All rows are made from the same 10 directions, up to rounding. Whole rows:
[[ 16 -22   3 -20  14  -1  26  11 -19   7  -8  -8 -14 -11  25  31  51]
 [ 41  22  -4 -24  30  30 -11   4 -28   2  -5  25 -14  -3  22   7  16]
 [  3 -60  57 -39  14   1 -20  33  13  36   5  28 -13 -13 -16  -3  37]
 [ 30  17  10 -37 -31  -1  40 -12  15 -34   1 -17   2 -14  16 -39 -29]
 [ 10  11  -2  -4  13   5  -2  14 -31  -1  13  -4 -19   2 -12  -9   4]
 [ 30  16 -19  14  -1 -10   6   2   7 -20   5   3  -8  16 -10  -1  -9]
 [ 39 -23 -11  -4 -31 -19   0  14  51  -4 -14  11 -11  15  -7  27  16]
 [ 13 -14   2  -2 -22   0  41 -27 -40  10  25 -12  -8  18  -1  25 -30]
 [  7   4 -33 -29  14   8  -5  -9 -43  19  27  22 -35  26  -8  19 -20]
 [ -6  25  -3  -2  12  -4 -11   6  38 -28 -18   1  16 -18  11 -36   3]
 [ 15 -18 -20 -19 -22  -7  -8   0  12   8  15   5  -8   1 -26  41 -29]
 [  9 -15 -11  -3  21 -40  28 -11  18 -24  41   6   0   6 -33  -1 -45]
 [ 23   5   2  37 -50 -11   6   8  39 -13 -26 -10   0  26   1 -13  14]]

Rows cut short, each followed by the rest of it:
[ 17  12 -10 -40 -25   4 -12  -1  31  -7  -5  20 -13   9] -> [  3 -27 -22]
[-22 -11  27  -7   5   9 -10  -8   2  19  -4  17   5   6] -> [ 11 -24   3]
[  0 -17  23  -6   5   5 -14  13 -17  23  15  17 -19  16] -> [-19 -14   4]
[  6   2 -37  32 -43 -18 -14  19  36 -13 -15 -29   6  -6] -> [-27  43   1]
[ 61  -7  21  -3  -1  -5  13  25  27 -29  -4  -9  10 -32] -> [-10  14  13]
[ 24   2  -5  12 -27   6 -10   4  -3   8   3   6 -11  21] -> [-17  13 -12]
[ 10  -6 -10   8  -2   3 -11  -2   3  11  -5  14  -4  14] -> [ 0 25  5]
[ -5   7 -14 -12  24 -15   6  -4  -1 -11  18  13 -16  16] -> [ -6 -27 -12]
[ -7   6   4   3   5  13  -3 -17 -20  -2  20 -14  30 -33] -> [-17  26 -50]
[ 47  30 -11   4 -20   8   3  -7  21 -17 -19  23 -13  36] -> [ 22 -26   1]
[-35 -15  -7   5  33 -20  -1  -7 -26  11  44   7  -9  14] -> [-37  -3 -33]
[ -1  -7  12   3  19   4   6  37 -27  -4  -8 -40   2 -47] -> [ 0 23 54]
[ -1  34 -47  17 -38  19 -24  -9  26  -8 -47 -17  21 -13] -> [30 43  7]
[ 18   2  31   6  25  12   8   3 -24  -6  11  -2  11 -18] -> [-3 -7  0]
[  0   6  -3  23  -4  -2   4 -20 -17   6  21  12  -4  35] -> [-15  -8 -36]
[  5   1  24  36  -5  18 -22   1   1  13 -15   8  19   3] -> [-1  6  7]
[ 38  -4  29  21   5  14  -6  30 -26  -9  14 -32  22 -52] -> [-38  41  -5]
[-15   3  -5   9 -26  -8  -9 -13  50  -6 -21   8  16  11] -> [ 10 -16 -11]
[ -9  15 -22  23 -33 -13  14   4  -2 -12  -5 -29 -12  18] -> [ -5 -12   2]
[-13  -8  39 -18  15   1  -1  19 -19  -4  28 -17   6 -36] -> [-32 -32 -19]
[  9  27 -30   2  17  14 -37  -1   5   3  -7  31  -7  16] -> [ 2  5 -6]
[-22   5   9  18  29   0  -6  13 -23   9  -4   6 -17  19] -> [  8 -34  39]
[-38  30   9   2  12  28  -9 -15 -47  11   0  -7   5  -2] -> [ 17 -35 -10]
[ 15  36 -16   1  13  23 -40  12   2  -6 -14  16   0  -6] -> [ 1 -5  1]
[-49 -40  16  -1  -7 -21 -27   8  43  25  -2  15   3   8] -> [-20 -13   6]
[-19 -18  32  26 -16  -9  -7  15   5  13   2  -4  -4  18] -> [-21 -33  11]
[  8  -1  16 -29  13  34 -22 -37  11  13   0  34  42 -31] -> [ 15  33 -51]
[ 42 -37  33 -54   7  12  42 -26 -18  10  20  13   9 -24] -> [ 19  41 -20]
[-12  -6 -14   9  25  14  -9 -23 -25  32  -5  32  -7  31] -> [25 29 15]
[-18  22 -34  19  40  -6 -29   2   8 -13   4   7  14 -13] -> [-15  15 -12]
[-17  -1 -32  -7  -7   4 -10  -5  -6  24 -19  14 -24  31] -> [27 15 32]
[-29 -14   7 -56  41 -36  40   3  26 -40  19 -27  16 -64] -> [  3 -28  -7]
[  5   6  -3  19  44 -12  24 -15  -7 -19  10   4  13  -2] -> [11  4  1]
[-22   4  19  33  12  24 -41   5 -23  26  -1   8  15  -2] -> [-16   4  -2]
[ 24  -5   4 -44 -33  25  26   2 -40   8  -2 -31 -10 -30] -> [18 35  6]
[-19 -12  29  32   4 -26   2   4  30 -19  18 -14  30 -16] -> [-39 -26 -32]
[ 55 -16  24   7  11  15 -23   6  13  16  -1  46  -1  16] -> [-8 24  6]
[-19  15  12  -3  -5   5   1 -16  34 -13 -28   2  25 -11] -> [ 34 -36   2]
[-37 -14   6  21   2   9  14 -18 -34  29 -13  -9   3  14] -> [32 18 32]
[-63 -25 -29  41   2 -26  -6  -5 -12  20  16 -24   8   6] -> [-30  45  -6]
[  7  19  -3   0 -23  25  13 -17 -32   9 -13  -7  -6  14] -> [30  0  3]
[ -9 -49  36  22  21 -29  14 -36  54  11   9  48  28  31] -> [  2  -3 -18]
[-46  -3  12 -20 -25 -14   9  11  -2  -3  10 -33  -9 -11] -> [-15 -51 -10]
[-29  -9  36 -16  38  17  -2  -5 -44  27  14  17  -7   3] -> [ 11 -32  11]
[-10 -17  45  17  33 -13  -1  43 -40  11  31  -2 -33  16] -> [-41 -58  32]
[ 15  -7 -30   6  29 -22  17  10 -45   5  38   9 -48  43] -> [-26  10   6]
[  6 -15  47   0  15  -7   1  -2   5  -2  32  18  10   1] -> [-33 -41 -40]
[ 14   3 -15 -36  42 -20  23   2  -5 -22  25  12 -22   0] -> [  0 -21  -4]
[ 29  14   8  -1  50   6  -9 -11  28 -24  -3  31  32 -24] -> [ 12   3 -13]
[ -2  -1   9  -7 -22  -8  29  19 -26 -12  10 -46 -12 -18] -> [-11 -14   9]
[ 16  -5  13   1   6  20 -45   2  32  22 -23  51   4  17] -> [ 9  3 14]
[  9   5 -24 -11   3 -35  43  14  24 -48  -2 -44   2 -34] -> [ 4  2 16]
[-33 -22   8  -8 -11  11 -20  -8  -9  41  -5  17  -7  18] -> [7 7 8]
[ 28 -33   7 -53   4   5   8 -14   7  22   7  40 -16  11] -> [16 25 -2]
[  2 -34  40 -51 -18   8  17  12 -27  28  12   2 -32   4] -> [  3 -23  18]
[ 21 -15   4  29   9 -21   8  -1  18 -12  16   3  14   2] -> [-27  22 -18]
[ 89  -1  27 -36 -29  -3  54  14   1 -41  16 -28  -4 -33] -> [ -9   0 -18]
[-31  14 -10 -13 -21  16  -6 -21  -9   2   1 -21  23 -28] -> [  2  11 -42]
[  6 -19  26  18  60  -3 -13 -19  -3  18  25  60   5  31] -> [-10  -7 -15]
[ -9   8   6  -6   1   7 -30  18  -2  11   0  14 -18  13] -> [-13 -35   7]
[-15  19 -18 -10  44  33 -39 -15 -45  22  17  23   8 -15] -> [ -6  34 -30]
[ 11 -12  17 -18 -11  21 -24  12 -16  26   5  12 -10  -3] -> [-14  11  -2]
[ 17 -28   6  10 -37 -14  25 -10  37   1 -19  -4   9  11] -> [15 27 14]
[ 33  25  -8 -39  -2  32 -47  16  -4   4   3  24 -11 -15] -> [-17   0 -26]
[ 22  -2 -22 -38 -40  22  19  -5 -41  13   0 -28 -15 -17] -> [12 57 -5]
